The same things were measured in two ways. Each way mixes the same 13 hidden numbers, adds some noise and spreads widely along 7 directions of its own, which tell nothing about the thing.
Some things both ways: the first way, then the second way.
[  6 -16  15  16 -22  43 -37 -21  -2 -18   0 -24   9 -15 -21  16   0  -2
  12  -1   1  -7  14 -25 -17  25  14  14  -5]
[ -9  25  26 -15   7  10  11  17   0 -19  12   0  -9  -7   9   5 -10   4
 -22 -23   5  17  -2  27  18 -31]

[  9   9   3  10  -1 -27  49  36  20   8  -2  10   5  -5 -22  11 -25  19
  -3 -25  27  16  -6  13  -6 -23 -44 -19   4]
[-28 -27 -17 -32 -10  -2  32 -25 -47  -5 -44  40 -27  12  13   9 -11 -22
   2  24  15 -51  27  67  13  38]

[-33 -20 -26  11   2  26   9   3 -13   2  25 -16 -17 -13   6   0  20   7
   6  20  17  10   4  -1  -9   0  35  25  -4]
[ 11   3  12  18 -19  -5   8   2  22   5  -8  24 -24  -8  11  23 -10   6
  16  -6  13  39   5 -10   9 -23]

[  2  -3  -1 -20   6   6  15   1 -10  11  -8  -1   2   7  -7  16  -3   6
 -18  23  22  26 -11 -10 -24  -5  11 -16  19]
[ -3   8  31   5   1 -17  -6  -1   3 -15   4  39  -4  -9  -3  13   9   8
  14  10 -16  25  41 -16  13 -19]

[ 20  19  -2  20   4 -45  20  28  26 -12   9   1  21  -2  12  -4 -14   7
  20 -15   7  -4  10  -4 -26  13   0 -23   3]
[  0   1   4  19 -15  -5 -20  -2  20 -18 -15 -13  19 -10  -7  14 -14  -2
  -4 -15  -7  -6  -7 -18 -21   6]

[-13   4 -36  25  -4  26  -6 -13 -32   5  13 -21 -26   7  13  14  11 -34
   1   8   1 -14 -16  -2 -21  21  25  19  23]
[ 11 -14  -5 -19 -23  27 -16   4   8 -12 -40  12 -13  -1  20 -25 -33 -24
 -16   6  33 -21 -18  36  20  27]

[ 12  -3  25 -40  19  -9  -9 -35  -8   1 -32  23   3  -9  33  19   0 -13
 -24  34   1  21  36   6  12   2   5  -4  36]
[ -2   8   2   5 -18 -31  31  11   1   9  28 -18 -23   2   5 -20  40  13
   4 -45  -8 -11 -23  -1 -15 -21]

[-23  27  20 -14  17 -14   1  -2  20  -7  -4   8   6 -43  -2 -10  16  20
   5   6 -10   8 -21  42  19   9 -11  22  -7]
[  2 -15 -22  25 -18  18  12  16  26   6  -5 -47 -18  -9  -1 -16 -19  18
 -44 -11  60   2 -44  19   9 -35]

[ -2  18 -19   7   4   2  10   7 -27   4   3  33 -22   9   2 -18  21 -13
  -8 -35 -23  -9  -3  12  15   0 -15  12  -6]
[ -7  39   1  12   7   0 -33  25  35  15  -4   7  16 -22 -37  20  -7  38
 -13  -8 -16  -6 -18 -34 -12 -36]

[ -8 -37  24   5  -9  11   8   2 -19  21   4 -21   1   9  -8  22  10   1
 -23  -2  19  52  17 -13 -35 -28  18 -14  13]
[-47  14  19  -2   3 -57  26 -25  -5  -3  45  28  19  22 -23  51  -2  15
   0 -29 -41  31  30 -14   0 -27]

[ -5   5  21 -20   7  19  -9 -28  -4 -21 -11   0  -5 -12  -7  21   4 -11
 -22   4  -3  14 -13  21  14   0 -12  15  12]
[ 13   3  -2  10  -3  22 -22   9  26  29   6 -26  -9  -5 -27 -50   7  30
 -14  18  23  -3 -13   8  16  -5]

[ 17  -1 -13  -4  21  -3  22  16 -47  19   9   6 -14   9   5  10   3 -15
 -29 -24   4  17  -6   3 -11 -11  17 -16  42]
[ 14  -8  31   1 -31  -3 -33   2  -2  -5 -68  61 -25  14  14  16  -8   0
  34  37  -6 -20  36  -3  -4  11]

[-10   1  -8 -17   3  28   1  10   0  31  -9 -15  -5  -4 -37  14  -3  10
  -8   4   3   0 -39  15  13 -19  -7   7  -6]
[-17   2   0   6   3 -10  11  -7  -1  -2  -9 -14   2 -19 -31   4  34  18
  -2 -31 -33  -6   3   0 -12   1]

[  7  12 -23  10   6  26   0  -6  -3 -14  -9  -9  -6   2   2  -9   2 -21
 -23   0  -8 -14 -25  21  30  36 -28  18  17]
[ -5   4 -11  41 -20  15  -6  15  21  13 -43 -11  -1 -25 -14 -10  38  23
 -12 -24   0 -17  -5   1 -22 -14]

[  4 -10   2  -5 -17  24   5  -7  33 -38 -21 -14   9  17   9   3 -17 -31
 -16  -4   4  23  34   9  35  29 -33  27  14]
[ 15  -7 -16   4 -40   2 -11  14  12  -3 -36  18 -26   6   1 -34  10   4
  24   7  39 -31  -4  18   1  -6]

[ 21  12 -19  -6  23 -37  44 -20 -28 -10   9   3 -26   5   2 -14  34  26
   5   3 -22  -7 -19 -11  -5  15  -3  -8  18]
[  7  20 -16  35  -9  25  14  12  44  39  55 -33  10 -36 -28 -27   7  43
 -31   4  76  51  -2  -2  28 -43]

[ 10   3   0  -8  16 -28   7   0 -31  33  26  24  -4 -20 -15   0 -18  41
  34 -26  -2 -29  -3 -23 -32  -6  22 -15  -7]
[-11  46  18  -8  13 -11  11 -12   6  10  32 -20   2 -43 -13   6  26  21
  -6 -23 -30 -13  -2   1 -23  -7]

[ 14  -1 -26   0 -10  -9  14   4 -13  28  18  -4   6  21 -21  -8 -28   7
  27 -38 -17 -33 -19 -45 -24   3   7  -3 -17]
[ 24   3 -26   6 -28  34  40  16   3  -8  -8 -35 -47 -60  24 -28  17   2
 -44   8  67 -34 -34  56  -2 -33]

[ 33  25  -4 -10  10 -12  -5 -29 -23   8  -9 -15  -9  30   3   0  -7  -9
 -22  28   3   0 -12  -1 -11  21  -9  -8  30]
[ 18 -47 -20   0 -20   8 -12   8 -12 -17 -49 -14  -1  20  11 -28 -13 -19
  12  23  37 -47  -1  28   4  57]

[-30   1  -5  -8  10 -13  38  27 -15  59   7   7   4  -7 -12 -16  15   8
 -13  -3  10  18 -38  -4 -18 -41  16 -13  -7]
[ -1 -30   8  -4   4 -17 -24  14 -14 -10 -34  49  -2  32 -13  12 -13  -3
  21  28  -7  -5  32 -14  27  12]

[ 18  18   0  11  -4 -24  -4 -10   0  20 -12 -26  10  18  12  16 -11   7
   0  11 -17  27 -24  -9 -26   4  12  10   1]
[ 19 -50  14  46 -24 -34 -35 -19  36 -15 -27 -30   2  -8 -35   9  -4  17
  19  27   9  22  12 -49  -5   0]

[ -3  -4 -11  21 -13  -9  20  21  47 -20 -14   4  16   8  20  12 -19  -5
  14   6  23   8  20   0  -9  24 -16 -10   2]
[-20 -17   6   1  -7 -46  13 -11  12  17  46 -20  -1  23   5 -22   8   8
  13  -2  -2  16  19  23  14  40]

[-10   4 -23   6  16 -47  33 -11  18  -3  -5  48 -12 -10  40 -11  10  -1
  58   1   0 -57  25 -16  -3  37  14 -27  12]
[-19   3 -11 -34  -8 -21  19   5 -19 -13  29   5   3   9   8   2 -11 -21
   8 -32   2   4   3  20  12  25]

[ 20  14  -4 -20  29 -36   4 -21 -38  31   6  16 -16  18  12 -19   8  12
   3  -6 -22 -22  -2   1  -2  15   8 -16  18]
[ 12  -2  -9  40 -27  -2 -21  19  21  -7 -20 -19   0 -16  -7   4   8  19
   7   1  21  -9  -2 -27 -25 -16]

[ 18   9  27  -4   3 -13   7   9   9  -2  -8  14  15 -25 -15  11 -32   7
   5 -35  10  -2   9   9   4   9 -24  -8  19]
[-37  -9  -3  -9   5 -37  30 -12   4  12  36 -27   9  16  -3 -14   0  10
 -24 -31  -2  -4 -13  32  13  16]

[-44 -43   9 -15  -9  53  -1 -29  13 -15   6 -19  13 -32  -8  13 -12 -14
   4  -3  10  -1 -10 -16  13  18  18  33  -1]
[  4  -7   4  27 -31  -4   3  -5  15 -11 -51  23 -35 -37 -19  25  27  11
  14 -20  -4  19   8 -24 -10 -45]

[-28  -1  12 -32  40 -11  18 -23  -6  -2  24  32   7 -58   8 -28 -14  25
   5   3  19 -35 -20  18  17  35  -2  -1  16]
[-19   0 -13  14  -7   3   8  11   2   0  -7  29  15   0  17   1  -8 -19
 -13 -19  24  -7   7   6  10  -5]

[ -5   1 -20   4  12  19  -9 -23 -39  19  -3   7 -19   3  26  -4  14 -15
 -29  15 -12   5 -11  12  11   7   4  26  12]
[ 18   2  21 -13 -17  14 -23  19 -16  11 -34  65 -31  26  18 -36   8  -8
  26  51  23 -40  36  25  23   0]

[ 49  13   1   6  -8  14 -19  -5  -1 -25 -20 -16 -12  31  -8  25  -7  -2
 -30  11  -1  29  29  17  17  -7 -34  16   5]
[ 14  -4  -1   6  -2   0  -8   9  18   8   7  -7   0  13  -6 -11 -20   5
   9  12  25   1  -5   5  12   7]

[-25  29 -24  10  17   1  -1  -5 -26  38 -15  25 -31  -2  26   0  31 -10
  -8  35   6   0 -23  34   0   3  11   7  11]
[-26  -2   7  12   1 -12   4   0  -3  -9 -17  33 -13   9   1  21   3   2
  -1 -15 -30   4  13  -5   1 -22]

[ 23  18  11 -13   9 -19  18  15 -30  29   2  -7  -2  16 -28  -7  10  17
 -12 -11   4  23 -20 -10 -30  -7  12 -27  20]
[  1  -3   0  28 -19  -1   8   4  13 -17 -40 -33 -14 -24 -10  31  12  35
 -12 -10   0 -10  -9   5 -30 -16]

Other things, the second way, with their names:
(190): [ 15  39   3   4 -10  50 -22   3   7 -14 -40  24   7 -35 -19 -16  26 -10
  -2 -30 -27 -20  -2  -3 -20 -18]
(187): [ -2  10   6  -3  -1 -13   6  11  -9  11  34  -3   4  30  -9 -30  23  25
   5  21   6 -31  22  24   2   0]
(96): [ 16  30  21  -7 -10  26 -23  16   0  -5 -17   7 -21 -10   3 -25  17  20
  -4  14  -5 -34   3  13 -12 -19]
(247): [ -2 -38  29  -2  13 -31 -19   7  13  26  45  14   6  43   2 -49 -16   7
  16  50  39  45  48   5  72  35]
(67): [  5 -21  10   4 -15  -6   7   1   0 -10 -20   9  -2  23   2   7 -10  -5
  22   6  18  11  25  24  15  19]
(336): [ -9 -15 -10 -17  -3 -13  48 -23 -29  19  18   5 -16  18 -12 -19  19   2
   7  -1   6 -21   7  34  12  16]
(284): [ 13 -26   5  22 -25 -22  37  10  -6 -18 -14  18 -25 -12  11  63 -17  -7
 -17 -28  26  27 -22 -44   2 -64]
(23): [  8  22   5 -21  -1  11 -19   9  13 -15  -6   1  25 -13 -17  -7 -10 -11
   0 -17  -5  -9  -3  12   2  21]
(289): [-17 -32 -11  25  -9 -26  33  -1   1 -14 -27 -32  -8  -9 -10  44  12  17
 -11 -33 -18   6 -12   2 -14   4]
(27): [  4  24  -5 -38  21  29 -38   9   8   0  -1  34  38  -3 -33 -57  -9 -24
   0  -5  -7 -24   1  13  32  30]
(35): [-38  10 -11 -36  -9 -19  35 -16 -35 -41   1  30 -24  47  -2  27 -15  -6
   2 -28 -30 -25   8  51  -2 -30]
(185): [ 11 -17 -10   6  -5 -10 -22  -1  14  -9 -29 -33   2  -4 -25  -9  11   3
  32   0 -22 -21   4   9 -19  55]
(121): [  0  22 -15  13   8 -10  -2   2   2  33  34 -19  18 -11 -52 -34  51  32
  15   7 -11 -33  11  -7 -17   3]
(166): [-11 -10 -14 -14  -8   2 -26  23  11  -6  22   7  30  32  10 -40 -48 -21
 -25  20  62 -12   3  31  43  18]
(13): [  5  13 -18  -8 -21  12 -13  13   1   2 -30 -15  17 -16 -17   6  -2   0
  -1 -13  13 -40 -13  14 -21  29]
(51): [ 19   2  16   1  -2 -18  -8  17  -3  20   1  11 -13  20  -6 -27  38  15
  43  19 -18 -27  26   7  -2  28]
(91): [ -4  46  -1  -2 -20  29   0 -12   5  10  -5  18   1 -53 -16 -16  40   1
  -6 -28 -11  -6  10  11 -19 -15]
(142): [-15  29  -2 -39   5  -8  48  17 -29 -14  23   5  -2   9  16  20  -9  -2
 -23 -29  10 -31 -16  50   2 -13]
(379): [-31 -15 -12  -9  -8 -11  23  -9 -27  -6 -24  15  -9  11  -5  28  -2  -2
  -2 -18 -14 -11  11  16  -3   9]
(482): [  1 -20 -15   8  -1 -11 -29  10  23   0 -23  -4  22   4 -25 -24   0  -1
  21 -17   2  -8  -5 -24   4  36]
(254): [  9 -21  18  12 -18 -16  17  -8  -5  14 -25   3 -31 -11  -3  10  27  16
  10  -8  -4   0   0 -20  -9  -9]
(115): [-42   0   4  -7  11 -17  28 -22  -4   4  23  18  13   7  -5  -1  -5   0
 -22 -18   1   9  19  24  20  -5]
(361): [-22  35   6 -11   7 -15   0 -19  -5   3  31  17  36  -8 -35  -1  31  -7
   4 -38 -56 -20  16  -7 -20   8]
(92): [  3   6  -1 -12   3 -15 -17  27   0  -7  -5 -11  16   7 -29   6   0   9
  -8 -18 -25 -26 -22 -16  -7   7]
(125): [-11  -5   8  28 -15 -21  -2 -18  24  -7   6 -26  -6 -41 -28  37  11  25
   3  -5 -18  53  22 -15 -10  -6]
(278): [-25  29  23 -17   9 -30  -6  -4  14  12  61   4  22  10 -24  -1 -11  22
  -9 -12  -9  27  12 -16  15 -17]
(110): [ 13  21   0  16 -11  23 -58  16  35   5 -25  22  24 -25 -24 -14  -9  -3
  10   7  13  -5   4 -32  -2  -3]
(320): [ 20  10  20 -13   4 -13 -25  20   1   2  -2  16   5  16 -19   1  -5  10
  27  11 -11 -10   8 -22   3   6]
(431): [ 12   9   3  -4 -16  18 -11  26 -15   6 -29  22  -6   9   1  -9  10  11
  18  24  30 -37  23  19   0   2]
(54): [ 21   9  -6 -22 -18  19  31   9 -12   2 -13  -8 -21  -2  26 -18   5 -16
   8 -18  24 -31 -14  58  -2  33]
(234): [ 36  -3 -14   6 -16  49 -54  19  35  -5 -29  -8  -3  -2   0 -73 -18 -12
  11  20  39 -13 -11  22  20  30]
(224): [ -9 -26   8  28  -5 -23   1  18  16  -1  28  -5 -10  22  13  -4 -24  21
 -21  24  49  30   8  -7  36 -33]
(37): [  4  20   1 -40 -11  16  -2 -18 -25  17  -5  57  -3  29 -11 -56  20 -14
  37  28   3 -55  42  61  13  37]
(391): [ 13  11  -1   8   5  38 -43  28  12 -12 -14  24   4   1  -4   0 -40 -16
 -19   8  10  10 -13 -25  20 -29]
(270): [-16   6 -21 -31  -5  10  35 -13 -34 -29 -35  33   7 -21 -32  38   4 -25
 -26 -48 -30 -31 -13  16  -9 -13]
(415): [ 11 -39 -13  22  -8 -18 -31  24  26   1  -8 -36  -8  -3  -1  -9 -20   2
  10  14  21  10 -14 -22  10  34]
(200): [ 20  13   0  23 -23  36  -2  22   3   2 -26   1 -25 -25  13  -6  17   9
 -10 -10  20  -5  -9  -6 -13 -30]
(73): [-18  14  35  36 -19 -19   6   4  -2 -11 -12  34 -30 -22  -5  33  41  37
   5  -7 -13  25  38 -39 -13 -87]
(30): [-34   2 -13  42 -13  -9  45  -7  10 -11  23  -7  -6  -5   7  27   8  11
 -35 -40   9  18  -4   5  -9 -66]
(499): [-10 -42 -12 -19   2 -36  28  -5  -5   9  15 -12 -16  43 -10 -20 -13  15
   8  32  27 -13   9  54  35  36]

Some of these things the first way, each followed by its name:
[ -5   0  15 -16   3  16  -3 -16  11 -18 -12 -17  -1   8   0  22  -2 -15
 -17  36  36  28   7  13  -5  11  10  -4  27] | (234)
[  2  -7 -44  34  -5  -9  19   5   3   9  14  11 -17  18  -4   4  -9   3
  67 -51 -17 -69 -23 -34 -12  32  19 -15 -15] | (125)
[ 26  27  -7  15 -13 -13  23  21   2  12  -8  13  -6  23 -27 -13 -24   5
  15 -53  -2  -5  -6  -6  14   8 -28   7 -10] | (499)
[ 50 -13   3   0  -1  18  -2  -8 -16 -23  -6 -23  -8  20 -10  29  -5  -2
 -29  20  23  25  36 -15  -7  -5  -2  -9  30] | (54)
[  7 -43   0 -24   8  35  13  -8  -3 -16   5 -18  -5   0 -24  44 -20  -9
 -13 -18  14  -4  -2  -6   9 -10  -4 -16  28] | (91)
[ 25 -10  15  -7   2 -32  25   1  17 -31   2  -2  32 -17  19  11  -7 -13
 -15  -7 -10  19  31 -28 -15 -26  -1  -7   9] | (284)
[  0  24   5 -35  36 -28  28   4   1  18   0  20 -10 -32 -14   4 -10  36
   1  -2   3  -3 -27  35  30 -22 -16   7   3] | (336)
[  4 -21  -5  -3 -11  47   1 -25 -21  -5   3 -24 -11  13 -28  26  -7 -36
 -21 -19   2  -8 -23 -24   5 -16   2   9  10] | (270)
[  4 -10  18 -39  24  -3  11   4  25 -34   8   8  18 -32 -13  11 -15   0
  -7 -13   7 -18   8  16  21  -7 -16 -18  13] | (200)
[  5  20   1   0  11 -10  17 -20  -2 -17  -5  27   1 -11   3 -14  -6  -7
  12 -10   9 -30 -20 -14   1  43   2 -12  16] | (289)
[-38  -8  34 -13  15  -4  -6 -40 -15  10  11   3   4 -26  19 -13  14   9
  -5  34  25  18  -6   4 -26  28  30   0  15] | (30)
[-26  -4 -18   3  -7  29 -19 -21 -20  21   2  -1  -5  12   5 -15  23 -26
  -4   5 -23 -16 -19 -14  -3   3  21  20 -19] | (92)
[ -6   4  -7  -6  12 -14  -1 -33 -46  41  -8   8 -18   1  24  -6  32  -2
  -2  23 -24  -3 -10 -10 -22  15  24  -1  24] | (73)
[ 13  11 -47  33 -11  16   3  25   3   6  -4 -26 -15  26  -6   8  16  -3
   8  11  -7  -3 -13  -2  -6   4   6   9  -9] | (23)
[ 42  34  -4  -8  14 -39  16  20  12  -3  -7  26   7  20  -9 -21 -22   9
   9 -46 -21 -24  -1  12  24  14 -35 -16  -3] | (187)
[-19  18 -42  11  10  27 -31   9 -28  43  11 -11 -36   9  -8   9  32 -12
  -1   7 -28 -29 -32  39  13 -38  11  23 -27] | (391)
[ 27   3  -7 -11  10  -5  12  26   9   1   8  -4   8   0 -32 -19 -13  23
  -2 -40 -20 -19  -3  12  33  -3 -37  -1 -13] | (431)
[ -2  -6  12 -20  26 -16  16  14  18  11   1  19  13 -23  -4  15 -25  21
   4 -16  14  -7 -15  16  13 -17  -3 -17  -1] | (361)
[-19   8  21   6  -5  29 -48 -58 -32  18 -21  22 -40  15  12   2  17 -20
  22  -3  -2 -13  20  15  22  42  24  28   6] | (35)
[-16  -1  -9   5  12   5  12   9  22 -16  20  -6  11 -31  -6   0 -12  -3
  23 -13  15 -33 -22  -1   4  12  20   0  -3] | (190)
